The same things were measured in two ways. Each way mixes the same 9 hidden numbers, adds some noise and spreads widely along 5 directions of its own, which tell nothing about the thing.
Some things both ways: the first way, then the second way.
[ -5   9  -1   4 -27  22 -22  14  -4  -3  -6 -10   9   2  -9   8   5   8
  12   9  13]
[-20  -2  24  -4  -5   6   2  33 -11   9  -3 -17  -4  -2   5 -12   2   8
  -6  -3]

[ 12 -16   3  10 -17  17  -7  -3  12  -6  -2 -21  12 -14   6  14   0   3
   8   7   9]
[ 11  -8 -20  12   2 -14 -12   4   6   8  20  28  -8   7  -4  -5  10   1
   5  -3]

[ -6  -4   3  10   2   5  13  -7 -13  14 -19  11  10   7   4  11  -3  -8
  -6 -17   5]
[ -4  13  18   0   3   6   1  -5  10  -9  -8 -12   5  10   2   2  -3  -2
   0  10]

[ -9  10  12   1  -8  12 -17   5   0  -2  15  -4  -2  12 -10  -3  -4  -4
   0  14  11]
[-14   4   4 -14  10  11 -23   0  -7   7  22  -3  -1   1   6  -5 -11  16
   4   6]

[ -7  -1  -2  -2 -10  20 -16   1  15   6  17 -24   5  -1  -4  17  10   6
   1   7   5]
[ -6   5  12  13  17   5 -15  -6  14   3  15  17  -7   9  -3   7  17 -22
  12   3]

[ -6  -1  14   2   0  -9  -7  -5  -8   0  11   2  -9  12  -8  -5 -21   5
  -8   1   0]
[-14  14   4  12   9  10   4  -2 -10   1  -2  17   4   8   9   9   7  -3
  -4   1]

[  1   4   0   2  -7  10 -24   5 -15 -15   6  -3   3   7  -5 -11 -23  -7
  -5  15 -15]
[-14   5 -13  -6  17  17 -23   0  -4  -2  13  12   5  25  19  -1 -17  16
   2  11]

[  2   3  -5  13 -22   8 -13   2  -4   0  -5  -2   7 -20   1  -5   2  -3
   1  -4  -4]
[ 13  -2 -13  18 -11 -13   9  21   6  -7  -7  14  -3  -1 -14   1  -1   4
   2   1]

[  5  -1  -6   6 -18  10 -25   6  -1 -16   8 -21  13 -26   9  -4   4  -9
  12   6   8]
[  3   0   9 -14   8  -2  -5   2  10  -7   5 -19  -2  -9 -10  -6   0   4
  -4  -2]

[ 11  17   3  -3 -20  19 -26   3   6 -14   1 -18  14 -17   4   9   9 -15
  -2   4  -4]
[ -1   7 -11  11  29   2 -28  15  21 -19  10  17  -7  21   2   2   3   8
   2 -10]

[  2 -18 -13  16  -9  14  -9  -7   3   7  -1 -15   8 -14   6  -5  -7   5
   2  10  -7]
[  1  -4   7 -13 -10 -10  12   9  -3  16   7  -7   0   9  -3  -8   6   2
 -18  13]

[ -2   5   0 -10 -17  13 -19  -3  10   1   8 -16   0 -10  -5   2   9  -5
   3   4   8]
[ -3  -7 -20   1   0   2  -4   8  -9   2   5  10  -1   0  11  -3 -16  12
  -1  -8]

[ -3  -4   5   7  -3  -8  -1  -3  -8   3   2   1  -5   1  -2  -5 -11   7
   0  -3  -2]
[ -9   9  29  -6  -8  -3  20   5  -7   9 -12 -18   3  -2  -4   0  16  -5
 -14   3]

[  4   7   1   2  -9  15 -22   2  -4  -7  -4   9   3   7 -10 -20  -4 -17
   3  15   8]
[  9  -1 -13  -7 -13   0  -5  -6  -1  -1   3  -2   1  -7  -7   2 -23   8
  10   7]

[ -7   8  -2  -6  -5 -13   2  -3  -7  12   1   8  -7  -6  -1 -18   3  -4
 -10  -9 -11]
[ 31  -6  22  -4 -40 -38  35 -18  10  18 -23   0  -1  -6 -27   8  14  -6
   1   1]

[-10   8 -20 -26  -4  19 -17  -9  14   0  17 -30   6 -22  18  -7  17 -12
  11  15   1]
[ 20   0 -15  15  -5  -7  11 -12  10  -7  -2  24   1 -11 -13  17   6 -12
   0   5]

[ -3   8  15 -18  19 -18  26  -7   1   4   2  14  -8  17  10   5  11 -11
  -5 -14  12]
[ -6   6  12  -3  17   7  -7  -6   4  -6   1   0   0   0  10   4   5   7
  -7 -13]

[  2   8   4   8 -10  10 -26  -7  14  -4   8 -21   5 -11   8  12  11   3
  19   8  16]
[ -8  -6 -24   7  32  20 -19   6  -6 -19   3  19   3   1  15   6   8  13
  -6  -8]

[  0  12   9  -1 -17   0  -3   3 -11  -9   6  -5   7 -16   9  -1  -6  -8
  -4  -4   1]
[  7   0  -9 -15  -1  -9 -13  -9   0  -1   8  -7   4   5  -2 -13 -12  27
   3   3]

[  0   4  -2  -4 -16   1 -12  12  -8 -12   4  -9   8 -10  -5   9   6  -1
  -4 -18  -6]
[ -6  -5   2  -1   2   5 -15   2   2  -6  -3 -11   0   8  13 -11 -16   7
  14  -8]

[ -5  -4   0  -4  12 -23  23  -8   8  12   7   1  -8  -4  12   4  15   4
   0 -22  -3]
[ -5  -3  -2   0  18   1   1   9  -1  -6  -6   8  -2   4   3   5  13   4
 -11 -14]

[  7  12   4 -11  -5 -10 -11   7  -1 -15   0   4  -3  -1  -1  -5  10  -5
   4  -5  -1]
[ -9   5   7  12  26  10  -7   6  12 -18 -10   4  -3   5   2  10   9 -13
   4 -17]

[  1  15  -6  -4 -10   1  -4   5   0  -8  -2  -2   3 -14  10  -9  12  -7
   8   2  -8]
[  8  -3  -3   0   1  -9   0  12   6  -7  -7   0  -2   0 -13  -1   9   6
  -1  -3]

[-12  -1  -3 -16  11   0  28  -9   7  27  -8  11  -4  17   3   7  18  -2
  -7 -14   7]
[ -8   0   1   8  -7  11  13  -1  -8  -1  -6  -5   6  -4  13   0  -7 -11
  -2   4]

[  3   7  -6  -5   3 -14  -1   3 -12  -7  -6  12  -3  -3   7 -23   1  -6
   7  -1  -8]
[ -9  -1  11 -19  18   8   2  -6   4  -9 -10 -22   7   5   0   3  -4  -1
  -7   0]

Other things, the second way, with their names:
q358: [ 16  -6   7   5 -17 -10  -2  -1   3   1  -3   9  -1 -11 -12  -2  10  15
   8   5]
q859: [ 10 -13 -41  15 -40  -3   1  11 -32   6 -13  17   2  -5  17  -7 -24  31
  10  -3]
q120: [  0   6  16 -19 -11  -3   1 -10  -3  13  -1 -13  -2   0   2   5  -2   3
  -8  -3]
q734: [ -2  -3  10 -12  -7  -2  -7   5  -7  13  10   8   0   1   2  -3  -7  25
  -1   4]
q390: [  5  -2  10   2 -13  -2   6 -11  -8  11   3  10  -1 -15  11   2   3   9
  -4  -6]
q818: [ -3  -6 -12 -10   3  -6  -7   4  -4  16   8  19  -7  14   4  10  -9   5
   2 -10]
q300: [  7 -15 -28  22   8   5  16   9  -8 -16  -2  23   7 -17  15  -2   6  10
 -17  -7]
q493: [-13   4   8   5  19  11  -7  20   4  -7   9   3  -4  -5   1   1   4   1
  -6  -6]
q784: [  3   4   1  -5 -17  -9   3   3  -8   9  -1  -9   0   2  -2  -8   3  10
  -4   4]
q480: [-21   7  17 -19  27  12 -29  22   7  -4  12 -17  -8  10  -6  -2  -6  11
   5  -5]
q488: [ 13   4  -5  21 -27  -9   4   9 -11   2   0  17  -4 -26  -7  -1   2  20
   4  -4]
q227: [ 12 -21   4 -14 -15 -15   7  -2   6  11  -5  -7  -3   4   1  -6  -7   3
   1  -5]
q984: [  3  -2  -6   9   2  11  -8  -6   1 -14 -13  12   3   1  10   9  -1   7
   7  -2]
q285: [  4  -1   3   4 -11   7   7 -18   0  -3  -2  -7   6 -11  14  -1 -19  -4
   4   0]
q50: [-15  -2   2 -14  18   0 -16  15   2   3  11 -12  -7   9  -1 -10 -11   3
   6 -11]
q755: [-10  -6   0  -6   3   4   4   8  -8   2  -1 -14  -1  -7  13  -7 -11   3
  -6 -15]
q97: [ 26 -10 -10 -10 -31 -12   6 -25   3   5   5  -8   5 -15  -1  -8 -21  10
   5   9]
q577: [-20  -9  -1 -14  28  12  -6  13 -10  -1   4 -10  -2  -6   0  -2  10  -1
  -9 -11]
q212: [ -2   1 -14  -8  17   9  -3 -25  -2  -8   1   5  11  11  17   4 -11   8
  -7   1]
q966: [  1  -3  16  -5   0  -8   8   9  10  -5 -16 -24  -2   1 -17  -4  10 -14
   4  -1]
q333: [ -6 -22 -17 -10   2   7  -6 -11 -16   9   5  -1   0  -6  12  -6  -9  -2
  10  -6]
q5: [ 12  -8  -7   5 -14  -7  23 -11  -2   6   2  10   4 -15   4   1  -8  -3
  -8   1]
q678: [ -3  12  -4  14  13  -5 -14   4  13  -4   3  11  -5  16 -13   1   7 -15
  18  -2]
q94: [ 18 -12 -25   5 -10 -16 -10  -3   3   2   6   9  -3   9  -5 -13   0   7
  12   1]
q760: [  8   0  17  -9   4  -5  -7 -24  18   1   0  -8   0  10  -5   0  10  -9
   7   4]
q615: [-11  11  -5   9  10   7 -12   9   0   1   4   6  -7  12   7   4   1 -10
   3  -8]
q986: [  3  25  -7  15  -5   5   5 -11  -1 -12   3  -5   9  -6   4  -4  -7  -1
  -6  13]
q165: [ -7   8  -8  11  -4   6  -2   4 -13   1   0   8   2   1  12  -3  -6   9
   0  -3]
q462: [ 15 -21   5 -15 -17  -9   6 -13   0   1 -13 -12   5  -6  -1  -5 -10  15
   8  -1]
q761: [ -8   1   1 -12   4   4  -2  -6  -4  11  10  -3   0   3  -4   2  -2 -11
   1  10]
q911: [  5  -3  47  -8 -21 -20  16  -6  12  23 -10 -10  -8  -2 -16   5  12 -16
   7  -3]
q150: [ -1   4 -22   8   8   2  -5  -1  -4   0   8   6  -2   4  -4   0  15 -20
  -1   8]
q151: [  8   4  28 -10  -3 -19   0  -6  23  12   0  -1  -5  22 -20   4  11 -11
   6   6]
q141: [ 0  6  4  3  6  0 -9  0  5 -2 -2  8 -4 -1 -9  9 11 -3  7 -6]
q394: [-10  -1  -4   6  14  10  -1   6   3   2  19  12  -2   3   9   1  -3 -13
  -5   5]
q248: [ -6   5  -1   2 -10   4 -13  13  -7   3  -8  -3  -5  13  -3   1  -3   1
  14   5]
q32: [-22  16  22   7  24  10  -4  10   5  -1   0  -5  -4  12   2   5  18 -18
  -4  -5]
q990: [ 10 -16  -3  -6 -17  -9  16   0 -10   7 -11   7   1 -10   5   4  -4  15
  -9 -10]
q985: [-16   6  16 -12  21  10   0 -20   5   1   1 -28   1   6   2   0  10 -36
  -1  -2]
q529: [ 17   1  21   3 -11 -19  17   6  15  -1 -12  -3  -3  -9 -33   4  28  -8
  -5   9]
q831: [ 11  -1 -24  11 -24  -6  -7  -2 -10   8  -4  24  -2   6   0   6  -8   8
  14   5]
q720: [ -5   8  32  15   2   3   9  27   7  -9 -17  -3  -4  -1   1   4  27   3
 -15  -8]
q924: [  5  -7   9 -11   7  -8   6  -8  13   1 -10   0   1  18  -2   7   5  -6
  -4  -2]
q15: [ -1  -8   9 -13 -14   2   6  -8  -9   5 -12 -30   4   0   9 -12  -2   0
   0   0]
q448: [ -6  -6   1 -49  15  -3 -17 -11  -4  10   6 -25   0  14   1  -3 -10  20
 -11  -7]
q662: [-20  14   3  17  17  17  -4  11   1   0  14   6  -2   4  10  -1   4 -20
  -4   3]
q338: [-6  1 -1 13 11  0 -4 26 -1 -6  2 19 -3  2  1 -2  9 18 -7 -5]
q580: [ -2   0  -1  -6  16   5   4  -3   6  -5  11   0   4  -1   1   0  -4  -1
 -11   8]
q919: [-12   4  -4  19  15   5  -8  25   4  -5   5  15  -7  12  17  -2  -3   3
  -1 -18]
q539: [-16   1  -4  16  31   9  -2  16  12  -8  13  11  -4   9   6  -1   1 -21
  -1  -6]
q27: [  6  10   5  14 -15  -8  11  15   4   2   6  15   0  -4  -8   0  -8  10
  -4  12]
q269: [ -1   9   9   2   6   3   9  -2   8  -6  -7  -2   1   0   0  10   9 -11
 -10  -1]
q241: [  6  -6 -12   7  -6   6  14 -24  -2  -4  -9   2   9   2  11   3 -10 -19
   5   8]
q840: [ 10  -5 -16  24   6  -7 -13   4  14  -4  17  36  -5   8  -4  -3   7   0
  13   5]
q414: [-10  -1   3  -3  11   8   4   2   6  -2   4   0   2   7  13   4 -24  -2
  -2  -4]
q980: [-11   5   4   7  11  12  -8   9   2  -4  -3  -4  -4   9   4   3  16 -18
   0  -1]
q797: [  8  -6  -7  -4 -20 -16   5  -8  -1  15   3  -7  -5  -3  -8  -5  -9 -12
  12  -2]
q569: [ -5  -8 -13  -3  -2  -3   5  29 -11  -2 -12  -6   0   5   1  -8   0  13
  -9  -4]
q179: [  0  10 -19  23  -1   6  -9  14  -3  -8   8  29   2   9   3   0  -6  14
   5  15]
q41: [ 13  -4  -5 -12 -13 -15   7   5   2   4   6 -13   0  -3  -7 -13   3  13
 -15   8]
q109: [ -3  -2  -6  -2   0   1  -6  -1  -6   6  19  -5  -3  -9   9 -13  -5   5
  -2  -5]
q849: [-14   0  20 -13  26   6 -12   3  14  -4   5  -9  -4   7   3   3  -6  -2
   2 -13]
q861: [  9   3  14   9  12  -3  13  -3  20  -7   0  25   1   2  -2  18  12  -4
 -15   0]
q393: [  8   6   9   2 -27  -8   4  -5  -6  16  -2  10  -2   2  -2   4   5   5
   2   8]
q505: [  6  -5   4  -9 -17 -10  -2 -10  -4  17  17   0   1  -1   2 -15 -11  15
   4   9]

Some of these things the first way, each followed by its name:
[ -2  10  28  14  -4 -11  -3   4  -1   3  14  15  -8  10 -12   0  -3  -4
 -10  -7  16] -> q488
[ -7  -9  -1  -3   6  13  -2  -9  -3   2   0  -9   1  14   0   9 -11  -1
   1   1   0] -> q393
[ 12   4   4   5 -11  -3   5   6   5  -6  -6   5   0  -9   6  -2   4  -1
  -4  -4 -16] -> q94
[ -3  -2   0  -6  -8   1  13   3  -6  -4  -3  -1  -2  -1   4   8  -2   2
   0 -14 -12] -> q678
[  2   4 -15  -1 -14   6 -14  -1   7  -5  16 -27   9 -37  17  -8   8  -6
  -2   8 -15] -> q41
[ 3 -9  5 -8  9  0  5 -8 10  0  2  2 -8 16 -6  8  2 -4 -7 -6 -5] -> q615
[ -2   7  -1 -15  -9   4 -11   8  -2  -7   5  -5   3  -4  -1  -1  12  -7
   4  -4  10] -> q849
[  4   0  -5   1  -5  16 -18   5 -10 -19 -15   3  -1  21  -7   0 -14   0
  14   9 -14] -> q248
[ 11  -1  10  12  -5 -16  10  -3   7   7  -4   6   2 -17  11  -7  11   0
   1  -6  17] -> q300
[ 10  -4  13   1  -8   9  -5   1   2  -5  -3   5  -1  16  -9  -5 -10  -3
  -4  17   9] -> q662
[ 21 -21  11  26  10 -12  10  -9   9  -5  -7  15 -11  12   1 -14 -14   4
   0  10 -11] -> q150
[  8 -14  -1  13   7 -18  24  -1   1  14 -19  27  -3   8  -6  -5  10   0
  -9 -22  -2] -> q227
[ -4  -3   6  -7  16 -27  16 -12  -7   7  12   6  -7  -5   7 -10  -6  -6
 -16 -16  -9] -> q212
[ -4   0   2  -5 -12  15 -10  -4   0  -1  -6  -9   1   3  -5  14   1   1
   6  -9   1] -> q859
[  1 -13   1   8  -5  -1  -3   7 -14  -1  -8  10   0  12 -14  -3  -8   5
   2  -7   8] -> q911
[ -1  -4  13  17  -2 -11  28   3   1  19   0  18  -1   6  -2   5   7   3
 -20 -18  -1] -> q840
[ -1  23   6   5 -17  14 -20  11  -6 -10  -1  -2   8   1   1   1   4  -4
  11  13  12] -> q358
[ -7  -9   0 -15  12   2   6 -13  12  12   2   2 -13  18  -9   0   7  -2
  -2  -3   2] -> q818
[  2  -6  14   4  -2 -10   2  -1 -10  -6   7   4  -4   6  -5  -1 -18   2
  -9  -8  -2] -> q165
[  1 -16  11   2   5 -15  38   7 -19   2  -8  25   0  18   4  -8 -14  -3
 -10 -10   6] -> q505
[-1  2  5 -2  5 -3  2 -2  2 -4  2  4 -6 13  1  2  4 -2  8 -2  4] -> q141
[ -6  -3  -9  -1   0  -2   7   2 -10   6  -3   6   1   3  -1  -6  -4  -3
 -10  -8 -18] -> q151
[ 11  -9   2  -3  16 -10  19  -5 -16  -5 -20  25   5  15  12 -21  -9 -16
   3   3  13] -> q861
[ -3   4  -3  -3   4  -8   6   0   1   4   9  -3   3  -6   6   0   7  -5
 -11 -11 -15] -> q760
[ -4  -1   7  -6   8 -12  17  -3   0   9   2  11 -10  17  -1   4   2   4
  -8 -11  -4] -> q32
[ -3   4  -2  -4  -1  -8  -1   2  15   3  11  -5 -11  -3   6  -5  18  11
  19   5   8] -> q577
[ 13  -9   5   4 -15   0   2   9  -1  -5 -11  10   3   2  -6 -13   0  -2
  -1   5   9] -> q539
[ 5 -1 -3 -1 -4 -1  2 -2  2 -1 -9 -3  1 -1  4  8  5  5  5 -9 -5] -> q15
[ 12 -16   9   5  -7   3   6  -6   3  -1 -19   6   4   6  -3   7   5  -2
  12  -8  27] -> q755
[ -2  -8  -6 -16  13   9  11  -6  -5  -8 -11   5  -6  22   5   4  -6  -7
   9  -1  -8] -> q831
[ -6  18   6  -1 -21  17 -20   7 -14  -1   3   4   7  -5  -7 -17  -9 -14
 -11  14   5] -> q27
[ 14  -9  18  -3   1  -9  27   1  -6  -2 -23  25   0  21  -3  11   1  -7
  -8 -18  10] -> q919
